Each cloud of rows lies close to a flat space through zero, with a little noise off it, and is much wider in some directions of that space than in others. After each cloud: how many dimensions does that space have?
In the rows, zero is written as 128.

[[ 28 161 206 136  83 143 163  72 189 149 107  48 131 101 171 138 132 117
  123 109]
 [133 149 180 132 173 100 176  65 135 162 142 194 140  92  91 169 128 198
   73 177]
 [112 146 104 162 107 145 180 117 101  93 110  32 108  77  80 150 151  78
  123  60]
 [156  60 151 148 135  96 105 123 160 177 120 155 137 131 170  88  98 149
  116 111]
 [118 107  68  89 139 142 106 129  88  61 169  46 100 176  96 183 187 105
  222 102]
 [134 116 101 134  76 130 171 118  91 102 126  85 128 129 111  78 113  73
  157 116]
 [118 160 202 159 131 141 129 111 119  88 106 160 147  64  99 163 131 128
   95 114]
 [ 75  85 137 120  90 100 168 120 120 126 125  99 157 166  90 114 122 108
  169 107]
 [163 138 122 123 174 140 117 127 111 128 130 168  95 141 112 137 126 156
  104 165]
 [133 146  93  83 122 133  91 162  80  77 128 136 152 138  79 131 132 147
  143 126]
 [139  85 155 116 167 160 121 115 176 148 124  89 103 152 157 186 148 133
  122 129]
 [124 154 185 170 162 167  79 123 133 127 120 149 141  84 147 162 125 143
  116  94]
 [134 147 141 145 126 176 115 120 156 199  92 131 119  96 204  55  88 140
   80 121]
 [132 147 204 166 154 199 103 142 170 173 101 128 160 131 195 130  84 123
  109 108]
 [137 105 102  77 167  97 112 145 141  85 170  98  94 173  93 181 191 114
  187 150]
 [111 165 150 125 139 172  86 121 102 100 175  83 139 174 115 159 106 118
  207 130]
 [118 150  87 102  93 191 121 140 143 171 156  85 160 130 197 115 121  92
  179 136]
 [ 85 168 140  90 142  84 127  93  92  72 146 120 112 143  66 115 153 168
  160 133]
 [107 201 149 117  86 124 137 128 126 104 144  96 217 117 144 144 105 137
  148 115]
 [146  55 114 149 118 180 119 139 192 221  92 107  92  83 220  78 126  74
  100 102]
 [145  99 122 119 112 160 148 109 100 100 108 113 104 137  88 166 119 128
   97 151]
 [124  91 130 126 161 176  19 158 210 146 110  49  15 149 211 155 156 112
  119 110]
 [ 83 145 138 144  68  98 113 172 184 135 112  69 124 112 160  70 111  63
  140  95]]
	15

[[ 88 146 128  94 131 159 101 105 162 107 149 125 166 139  26 109 120  85
  171 130]
 [146 121  95 126  74 128 129 161 141 148 157 160 110 150 160 147 128 137
  101 142]
 [142 138 189 147  91 160 118 192  95  71 107 121 107 107 142 150 171  54
  168 128]
 [137 128 148 114 137  69 110 117 125 195 126 141 170 118 151  95 153 109
   82 167]
 [112 216 126 164 151 126 138  82 110 116 152 170 165 151 109 113 164 160
  106 115]
 [177  95  83 125 130 142 169  32 111 171  65 136  96  81 158 109 141 179
  160  84]
 [ 99 161  94 180 137 174 139 128 174  94 128 121 110 195 108 170 133 129
  126  45]
 [ 85  62 105  82  16  92  95 119 169 110 154 103 191  32 151  56  71 166
  137 151]
 [130 104 152 139 161 192 109 123 130 125  99  87 102 136 117 121 161  89
  173 102]
 [128 132 112 147  76 131 111 138 159 156 134 111 137 122 116 148 113  99
  126  93]
 [ 75  85 119 102 126 154  78 140 126 107 113 142 122  83 123  94 121  91
  134 149]
 [121 152 133 135 189  66 153 134 151 108 120 138 123 227 135 181  97 156
   94  95]
 [112  93  82 122 124 120 185 114 180 146 161 108 141 138  87 137  83 189
  104 124]
 [117 143 104 111 181  84  99 121 143 171 138 170 129 200 135 140 115 125
   75 138]
 [170 223  73 110 170  55 164 125 135 123 174 161 136 162 172 150  93 170
   75 182]
 [148  99 118 114  78 113 115 127 132 182 178  90 154  64 146  91  87 171
  118 174]
 [116 101 164 104  87 134 116 182 117  84 193 131 147 118 150  83 136 165
  126 208]
 [107 130 145 131 180 113 101 161 142 173 148  82 144 131  93 142  92  89
   91 158]
 [162 154 103 117 137 102 117 135  82 170 114 164  96  89 141 159  99  99
  110 157]
 [147 110 107  67 161 117  88 120 120  67  87 143  93 115 241  78 135 128
  152 166]
 [ 72 158 119 160 214 110 124 146 159 110 125 111 144 153 161 120 142 114
   52 132]
 [150 116 164 164 139 134 176 208  81  80 162 144  79 162 202 153 151 198
   89 174]
 [137 120 156 115  76 132  78  92  90 152 122 141 131 122  73 129  97 130
  193  91]]
	13

[[150 138  98 113 127 118 159 132 133 127 148 132 155 110  82 141 143 145
  121  97]
 [116 114 124 171 110 110 157  91 142 151 137  89 130 134 145  95 112 129
  125 147]
 [133 117 130 131 161 138 131 135 143 124 135 156 108 107 124 124 130 121
  113 140]
 [139 155 139  52 104 145  73 169  79 101  71 176 128 172 122 172 121 113
  114 102]
 [151 175  89  96  70  93 154 106 124 143 136  83 164 159  60 122 154 131
  122  65]
 [120 128 137  91 142 172  89 169  81  90  93 161  76 165 186 139 105  88
  158 151]
 [147 148  97 109 111 150 156 132 121 140 126 128 152 129  96 162 145 128
  126  62]
 [141 130 106 117 139  95 157 129 160 128 151 135 104 114  89  94 143 118
  113 140]
 [130 123 134 127 129 112 120 114 140 133 117 127  92 152 116  92 118 104
   78 151]
 [125 137 166  86 133 125  74 139 136 129  89 171  87 149 112 120 145  96
   79 133]
 [105 108 146 150 142 144 118 136 126 122 125 134 121 117 183 130 113 130
  167 161]
 [123 126 141 142 178 182  92 139 118 104 143 136 116 107 148 150 128 133
  133 135]
 [111 120 137 138 148 142 105 136 138 127 124 152 118 114 164 129 131 132
  152 145]
 [128 151 160  93 108 126  97 126 135 146 100 143 123 143  96 143 159 112
   99  90]
 [124 125 152 121 111 148 125 141 104 130 107 131 148 135 149 164 121 126
  142 110]
 [121 119 109 152 127 137 131 113 111 122 123 109 114 150 168 111  97 123
  130 151]
 [124 111 141 131 153 155 156 153 128 121 144 135 119  99 152 149 136 115
  187 135]
 [134 126  94 150 118 111 184 121 140 135 167  94 154 105 117 120 134 141
  170 121]
 [130 135 114  96  97 127 157 155 105 127 118 135 150 135 133 160 131 126
  182  98]
 [115 132 113 152 121 164 106 117 112 136 108 127 149 138 165 158 116 148
  131 105]
 [157 133 121 102 160 154 124 138 127 128 108 170  96 133  82 144 134 102
   49 102]
 [106 139 148  87 135 124  42 158 103  89  92 172  85 164 179 112 110 116
  153 180]
 [128 122 135 106 167 174  79 160  96  97  99 180 108 135 153 162 111 121
  105 138]]
	9

[[115 173 115 154 123 153 105 151 106 109 122 101 113 175 172  94 112  97
   70 107]
 [156 149 170 121 134 138 126 165 120  81 163 161 136 148 123 118 125 126
  131 139]
 [100 175  76 187 123 149 105 136 135 133 143 135 158 136 193  14 149 147
  134 136]
 [122  86 180  92 161 150 143 131 104  83 123 108  97 168 111 201 112  92
  125 118]
 [119  98 157 133  78 118 137  96 117 158 128 155 128  57 115  81 157  99
  147 117]
 [125 136 115 159  83 137 119 119 112 133 142 117 153  85 168  33 127  91
  100 115]
 [166 156  91 133  79 104 120 126 132 162 129 112 160  72 132  92 106 129
   77 122]
 [114 101  91 141 113 143 141  89 149 181 120 154 178  45 107 102 197 133
  187 134]
 [119 121 145 123 174 178 134 148 127  85 147 144 152 158 128 144 161 120
  171 138]
 [161 125 128  97 133  91 135 133 151 145 127 143 129 117  85 190 118 170
  138 145]
 [115 134 114 133 152 165 127 129 142 138 124 153 149 130 115 145 182 134
  167 131]
 [110  85 138 119 159 160 147 114 130 114 136 133 149 116 120 144 160 122
  184 136]
 [ 96 133  89 168 132 145 119 119 125 126 132 106 143 138 183  52 131 130
  135 130]
 [161 171 149 123 126 111 119 173 127  94 156 141 120 166 135 121  89 146
   95 137]
 [150 149 113 135 100 123 121 132 133 152 130 137 149  95 122 107 137 126
  111 125]
 [139 153 148 120 129 125 120 146 122 119 123 134 103 158 115 157 118 120
  101 119]
 [127 109 133 114 154 123 139 126 143 127 131 140 126 135 107 171 136 153
  165 143]
 [144  91 225  83 135 114 146 136 115  94 140 171  84 142  71 200 126 111
  156 131]
 [139 119 145 113 164 129 133 154 122  63 155 103 127 181 151 138  81 139
  121 147]
 [159 157  70 125 111  84 125 117 171 206 106 148 149  77  86 164 148 189
  132 138]
 [118 148  90 152 120 128 123 115 154 179 122 169 154  90 118 101 186 159
  172 135]
 [129 134  68 158  77 123 121  97 136 178 127 111 177  48 154  44 141 123
  110 122]
 [101  83  85 136 155 159 144  97 140 141 125 112 177  94 133 120 167 132
  179 136]]
	7

[[130 147 137 119 148 107 138 105 114 138  99 139 107 114  84 136 110 132
  104 147]
 [149 123 135 107 151  90 115 114 147 115 109 128 110 133 160 117 165 104
  113  71]
 [130 140 119 121 124 154 138 112 126 162 137 103  82 129 135 139 136 106
  134  95]
 [ 71 118 119 147 109 173 100 151 122 151 201 130 121 128 115 200 125 145
  135 131]
 [ 87 161 131  97 137 124 104 142 114 139 167 126 110 125 148 141  91 122
  150 169]
 [108 150 116 147 157  72  92 136 127 134 122 117 127 143 130 180 113 135
  114 119]
 [115 163 136 102 132  99 153 121 145 103 109 119 132 150 108  90 117 111
  131 166]
 [107 130 100 147 141 132 152 130 106 172 152 111 111 133 118 139 125 104
  109 133]
 [108 108 120  70 143 118 155 111 151 105 129 116 125 102 115  68 109  99
  117 142]
 [139 123 103 139 135 151 151 101 122  99 117  98 139 134 137 114 142 124
  127 148]
 [115 164 110 162 112 119 138  97 191 156  74  75  97 132 105 159 137 122
  105 117]
 [147 146 128 132 136 129 139 119 107 132 104 116 138 131 145 120 111 139
  134 153]
 [124 126 140 108 106 145 142 142 154 116 113 118 154 132 107 107 101 126
  135 116]
 [134  97 142 135 105 138 127 162 139 101 128 153 173 120 169 124 139 119
  124 147]
 [108 108 113 129 138  99 123 120 147 140 143 102 108 117 137 151 114 154
  137 121]
 [135 100 116 126 129 138 158 113 122 134 138 123 120 105 149  94 140 128
  130 159]
 [128 148 138 128 125 117 146 136 138 118  99 131 145 140 134 125 133  92
  103 148]
 [141 148 125 116 105 128 140 116 165  96  70 104 127 116  88 102  82 107
  137 135]
 [140 135 115 158 103 153 134 119 156 118 113 114 121 135 165 126 187  80
  114 125]
 [135 126 110 135 125 125 111 133 141 118 112 108 118 120 129 159 108  96
  123  85]
 [138 106 115 135 154 112  89 132 130 119 133 135 167 116 175  94 154 145
  119 118]
 [142 109 154 156 129 115 126 142 112 118 105 151 162 126 151 190 129 160
  108 146]
 [124 122 126 153 104 116 122 162 119 153 136 149 109 115  77 172  77 121
  136 119]]
	14

[[152 153 162  89 144 153 125 109 155 128 154 141 163  98 106 135 135  79
   95 133]
 [123 126 105 108 135 151 144 107 143 114 164  88  74  93 179 157 169 142
  132 116]
 [116 152  76 138 127 100 109 139 129 115 144  93 109 118 145 123 105 148
  148 103]
 [110 125  87 132 106  89 118 136 110 127  96 130 161 115 144  95 128 144
  145 156]
 [ 97 135 129 200 147  72  92 147  91 114 113 140 126 132 113  80 115 132
  140 124]
 [124 157 174 124 143 103 155 160 125 107 121 149 138 115 127 108 152 151
  111 134]
 [155 118 107 120  94 159 132  62 113 163 166 118 135 173 104 161 117  57
  133 104]
 [ 92  16 125 126 136 149 115 174  94 156  93 134  90 146 104 136 142 148
  171 145]
 [ 95  95  78 119 131  97 118 160 101 154 114 110  83 153 158 124 125 152
  151 135]
 [128  90 124 111 187 182 121 122 125 150 124 113  96 135  84 139 112 115
  132 121]
 [133  98 114  51 108 171 170 102 161 126 161 134 169 107 151 122 152 106
  101 153]
 [ 97  58 121 116 119 129 116 196 150 134  91 158 132 141 157 111 102 178
  122 170]
 [127 110  92 125  80 108 154  79 122 131 130 112 127 141 180 107 154 121
  147 125]
 [148 166 102  87  86 111 139 105 109 138 141 101 143 107 132 161 165 105
  152 120]
 [105 234  87 166 169  63 116 145 126  84 162  89  92  93 173 104 116 168
  112 103]
 [111  88 140 153 149 135 120 137  83 147 139 135 113 163  66 123 124  97
  146 107]
 [114  85 135 116 146 118 116 169 131 145  97 140 117 150 118 104 105 144
  136 135]
 [116  67  45  81 134 147 127  84  97 177 136  84 101 153 123 123 128  86
  164 123]
 [158 133 145  86 160 221 147  68 128 137 160 128 155  96  76 176 158  65
  100 143]
 [156 105 120 102 120 175  95 102 155 161 146 117 120 136 115 176 102  84
  127 117]
 [107  98 122 116 120 140 151 149  97 116 117 146 172 108  95 116 151 139
  140 156]
 [124 167 141 107 145  68 109 171 127 127 110 129 137 103 130 100 131 136
  130 130]
 [166 143 123 129 129 167 128  66 164 131 142  96  99 126 146 155 119 112
  129  99]]
	12

[[144 149 105 141 120 116 115 152 107 125 138 130 144 129  94 150 135 137
  149 106]
 [128 116 124 119 125 132 112 129 123 134 111 124 126 124 132 144 122 110
  111 128]
 [146 135 125 143 131 132 118 142 121 135 129 151 139 118 117 135 126 126
  143 113]
 [113 103 146 112 139 149 121 116 133 138  98 123 105 113 170 125 118 105
  102 145]
 [129 107 141 125 141 155 105 132 121 149  90 138 118  99 168 143 114  96
  111 135]
 [124 127 115 122 127 132 103 153  99 138 104 104 128 115 138 168 131 107
  115 120]
 [121 134 105 117 123 122 109 143 113 118 115 102 111 119 105 148 126 148
  143 118]
 [113  97 170 115 136 137 168  68 177 124 139 147 121 148 168  71 120 117
   91 167]
 [137 119 117 127 131 142  91 150 108 142  94 133 124 102 132 163 115 109
  126 118]
 [128 123 122 126 131 141 101 148 109 141  99 121 121 105 142 156 122 111
  125 121]
 [141 125 167 147 130 122 185  81 171 128 180 175 159 163 146  72 133 120
  109 146]
 [122 128 155 128 121 109 191  74 176 108 183 143 142 177 129  63 140 143
  109 153]
 [132 143 105 129 120 116 113 145 113 119 131 114 132 130  94 149 134 141
  141 112]
 [126 130 139 134 129 132 137 135 118 140 133 120 140 133 156 134 137 107
  110 130]
 [112 123 132 117 134 131 135 118 141 117 123 119 100 123 128 106 122 153
  143 137]
 [148 150 115 151 131 126 113 164 103 138 133 139 143 117 112 150 133 133
  157 105]
 [116 131 125 120 126 122 134 126 128 121 131 108 118 135 127 125 134 137
  127 133]
 [108 119 164 122 135 125 183  79 178 110 161 139 110 150 140  53 128 164
  133 159]
 [129 123 113 121 125 131 100 143 111 133 104 116 124 117 125 158 125 114
  119 122]
 [118 152 109 124 119 100 146 127 139  96 160 109 116 147  73 103 138 191
  171 124]
 [121 125 156 129 124 115 184  80 170 114 175 138 141 169 140  72 139 134
  106 152]
 [142 146 115 140 116 113 131 139 119 127 149 130 153 143 106 141 138 130
  127 116]
 [133 136 112 134 127 131  99 163  95 144 109 116 135 110 134 171 133 109
  128 111]]
	5

[[119 125 138 119 131 131 133 129 118 132 129 129 131 130 126 133 123 119
  131 119]
 [102 114 157 117 150 121 136 137  82 120 154 142 128 147 131 148 100 113
  144  77]
 [117  87 132  95 168 103 117 137 121 132 129 146 129 131 139 151 133 147
  142 132]
 [111 123 164 109 131 123 120 140 113 110 123 108 143 157 114 146  95 125
  136 112]
 [113 115 131 123 146 129 146 125  93 143 157 157 117 122 143 135 128 109
  140  91]
 [117 110 156  88 130 108 102 146 158 117  60  76 164 135 100 144 115 160
  120 185]
 [134 134 141 115 102 114  98 142 185 112  39  57 167 123  92 124 125 165
  102 213]
 [128 136 129 134 121 137 134 124 123 129 135 128 127 129 127 125 126 118
  129 118]
 [124 143 132 132 102 134 132 129 148 139  71  89 147 101 109 115 133 129
  105 170]
 [120 135 140 127 125 138 138 126 109 127 149 137 124 139 128 131 114 109
  135  98]
 [144 120 102 135 143 123 125 123 132 132 158 159 109 124 148 127 147 136
  135 122]
 [131 126 121 143 130 122 127 130 124 127 127 132 123 117 133 125 134 135
  123 129]
 [111 131 166 122 118 120 115 144 122 101 104  90 151 151 104 140  92 134
  124 126]
 [117 130 153 108 119 129 121 135 135 118 104  97 148 144 109 136 108 129
  127 139]
 [153 146 102 146 109 135 120 119 165 127 120 122 123 121 127 109 148 141
  117 160]
 [107 114 147 108 147 131 144 128  88 139 154 150 124 135 135 143 115 104
  146  85]
 [133 114 112 129 143 117 124 128 132 137 126 142 121 112 141 128 146 142
  128 142]
 [133 134 120 136 117 127 126 127 140 132 107 115 132 113 123 119 136 135
  116 149]
 [147 130 103 146 125 121 119 125 150 127 121 131 121 114 135 116 149 148
  119 154]
 [133 135 124 140 118 127 126 128 137 126 111 114 132 119 124 122 130 134
  117 143]
 [131 143 128 147 106 128 124 130 142 121  96 100 139 116 116 117 127 136
  109 151]
 [123 131 131 128 119 129 132 128 131 134 103 113 136 112 121 124 130 127
  119 141]
 [133 132 138 123 111 116 101 140 168 107  69  76 155 131 103 128 120 159
  110 184]]
	5

[[135 167 114 161 107 115 167 113 153 109 135 114  80 147 102 121 104 167
  144  98]
 [135 138 148 158 127 132  97 152 157 128 148 143 116 158 128  96 110 130
  142 123]
 [150 152 154 149 120 133 102 139 175 158 171 138  99 211 142 103 112 147
  132 148]
 [131  74 143  91 162 137  79 151  98 147 109 131 197 124 150 125 161  80
  113 152]
 [127 106  97 100 134 115 176 111  96 105  82  96 156  78 109 160 146 113
  126 112]
 [174 150 154 175 122 133 100 142 204 146 170 159  74 213 126 112 101 157
  165 134]
 [131 156 142 148 107 145 131 107 177 137 165 180  73 121 148 165 113 156
  144 153]
 [135 164 138 137 113 134 138 108 181 153 166 149 111 163 158 152 119 148
  133 170]
 [141 164 167 136 119 153  82 121 212 184 203 185 130 204 205 143 126 132
  125 216]
 [188 185 115 109  92 133 200  53 216 186 192 145  45 208 171 232 132 186
  141 213]
 [ 62 110 131 158 143 116  83 188  51  72  83  98 182  66  85  20 114  97
  113  45]
 [188 133 137 131 124 135 120 121 166 168 159 136  64 205 125 146 128 154
  144 146]
 [129  80  88 105 146 104 161 145  25  84  49  51 135  76  47 100 145 116
  119  38]
 [175  90 189 112 153 169  14 157 176 210 179 194 143 216 194 137 151  98
  126 209]
 [ 92 163 107 149 111 109 173 122 114  88 118 103 118  98 103 100 105 146
  126  87]
 [179 127 142 125 131 136 124 114 200 156 147 163 114 175 157 184 137 135
  156 180]
 [119 208 115 196  86 109 177 115 167 100 163 116  38 159  92  94  74 190
  147  81]
 [130 148 120 114 126 118 162 107 157 133 131 117 156 144 153 155 132 128
  126 162]
 [ 90 165 104 139 114 107 175 115 119  99 118  98 143 104 119 111 112 140
  119 107]
 [120 143 103 119 123 111 171 120  95 114 112  79 131 130 108 110 129 136
  110 107]
 [ 98 159  90 173 101 104 195 117 116  52  92 108  89  57  70 112  94 160
  154  50]
 [152 101 117  92 136 132 134 123  81 150 115 101 108 134 110 138 154 125
  109 119]
 [ 96 140 120 132 116 126 149 114 114 108 122 135 124  79 124 141 122 132
  126 116]]
	6

[[131 113 170 141 127 131 148 133 153 112 131 124 117 111 153 107 116 168
  122 153]
 [143 131  94 120 119 138 138  98 125 178 124 146 116 162 118 148 125  74
  162 105]
 [146 126 119 119 128 138 140 122 141 141 136 148 134 132 138 106 110 116
  148 124]
 [126 144 143 139 129 128 119 116 133 132 126 130 140  97 142 102 143 147
  135 121]
 [103 120 164 152 115 122 130 149 115 123 131 151 109 128 112 179 150 114
  126  98]
 [152 138 161 142 120 130 103 128 117 143 144 162 154  95 121 129 155 105
  132  78]
 [ 99 122  54 108 118 126 134 101 118 151 113 111 121 181 111 157 127 111
  144 148]
 [ 82 126  95 127 133 122 161 128 130 125 118 122  95 148 124 144 123 134
  137 142]
 [105 113  85 122 143 120 141 126 111 135 132 119 137 162 114 144 134 136
  112 142]
 [128 129 136 130 128 122 118 150 122 111 133 132 132 126 113 141 135 121
  109 120]
 [148 124  84 115 144 132 131 103 126 155 117 101 145 177 129 112 117 134
  118 167]
 [105 145 105 127 112 126 118 108 127 137 122 134 144 111 130 116 147 140
  146 121]
 [155 129 149 144 128 131 108 130 104 161 140 160 145 139 108 159 153  81
  129  76]
 [172 154 148 131 124 128  93 134 128 127 121 127 148 122 118 117 138 112
  107 120]
 [149 141 191 148 128 126 113 136 111 129 136 147 129  79 138 129 148 128
  126  83]
 [104 127 128 132 123 117 145 130 131 115 124 119 104 116 120 143 138 146
  113 137]
 [ 94 122 141 149 125 125 112 131 120 127 122 121 122 134 119 156 147 123
  135 120]
 [116 148 120 118 136 124 152 128 138 113 126 130 116  89 147  91 118 156
  135 130]
 [166 154 151 133 131 129 132 149 156 120 125 141 106 117 114 114 119  95
  111 116]
 [142 121 104 105 119 126 124 142 148  97 114  92 118 164 115 130  99 130
   99 183]
 [111 120 141 141 126 133 105 111 108 152 138 140 137 107 127 149 151 103
  159  83]
 [130 100 100 110 153 129 138 124 111 135 143 114 141 143 132 127 115 132
  120 136]
 [ 73 127 155 159 102 123 122 142 122 127 132 165 101 109 102 190 164  93
  155  72]]
	11

[[122 122 125 137 142 144 131 115 124 125 126 139 129 136 125 140 124 123
  138 107]
 [135 117 117 154 163 183 140  80 143 117 133 152 148 149 103 161 148 123
  160  56]
 [136 131 128 133 136 135 135 123 120 118 122 130 132 129 119 135 132 125
  118 122]
 [139 148 146  86 162  94 142 127  92  83 155  94 148 105 130  97 110 108
  104 150]
 [119 122 118 158 141 157 133 103 148 135 120 148 136 138 109 146 151 129
  155  92]
 [123 123 122 143 112 137 122 137 142 134 118 140 121 130 127 145 132 129
  133 131]
 [132 148 146  93 103  86 123 159 117 120 143 106 123 111 150 103 113 130
  101 188]
 [132 142 132 106 112  79 129 152 111 115 135 113 120 103 145 103 118 120
  104 172]
 [127 116 121 156 153 171 135 102 144 129 122 156 144 145 113 159 142 131
  155  74]
 [133 144 134 119 119 106 127 148 115 125 126 109 122 116 137 104 115 124
  115 165]
 [136 143 142  83 121  80 125 162 104 109 131  92 124 115 152  96 103 138
   92 192]
 [148 142 156  90 163  91 147 121  84  85 151  93 147  94 132  97 111 108
  108 145]
 [129 130 133 125 136 118 133 135 122 120 139 125 131 127 128 117 132 126
  124 127]
 [128 121 115 137 101 132 115 133 148 137 121 138 125 135 136 131 132 135
  130 129]
 [139 137 140 100 138  97 134 150 102 121 140 110 124 111 136 102 116 125
  107 161]
 [148 125 140 114 162 128 136 113 117 103 142 116 145 128 123 129 122 122
  125 109]
 [123 114 117 140 119 132 124 133 137 136 125 135 122 134 121 125 121 136
  128 127]
 [126 142 123 118 100  96 124 160 126 154 121 114 118 117 141 105 129 129
  108 162]
 [134 148 139  79 144  75 139 144  96  96 149  96 139  99 133  99 106 108
  105 164]
 [118 118 114 149  97 140 133 131 148 171 108 144 115 144 140 139 144 147
  147 125]
 [126 138 124 126  88 104 116 168 125 149 122 117 116 119 152 110 116 139
  114 180]
 [140 135 141 114 154 106 136 118  98  98 136 113 131 116 123 120 121 118
  117 124]
 [122 137 139 119 138 131 125 123 126 117 127 126 127 125 117 129 123 123
  129 119]]
	2
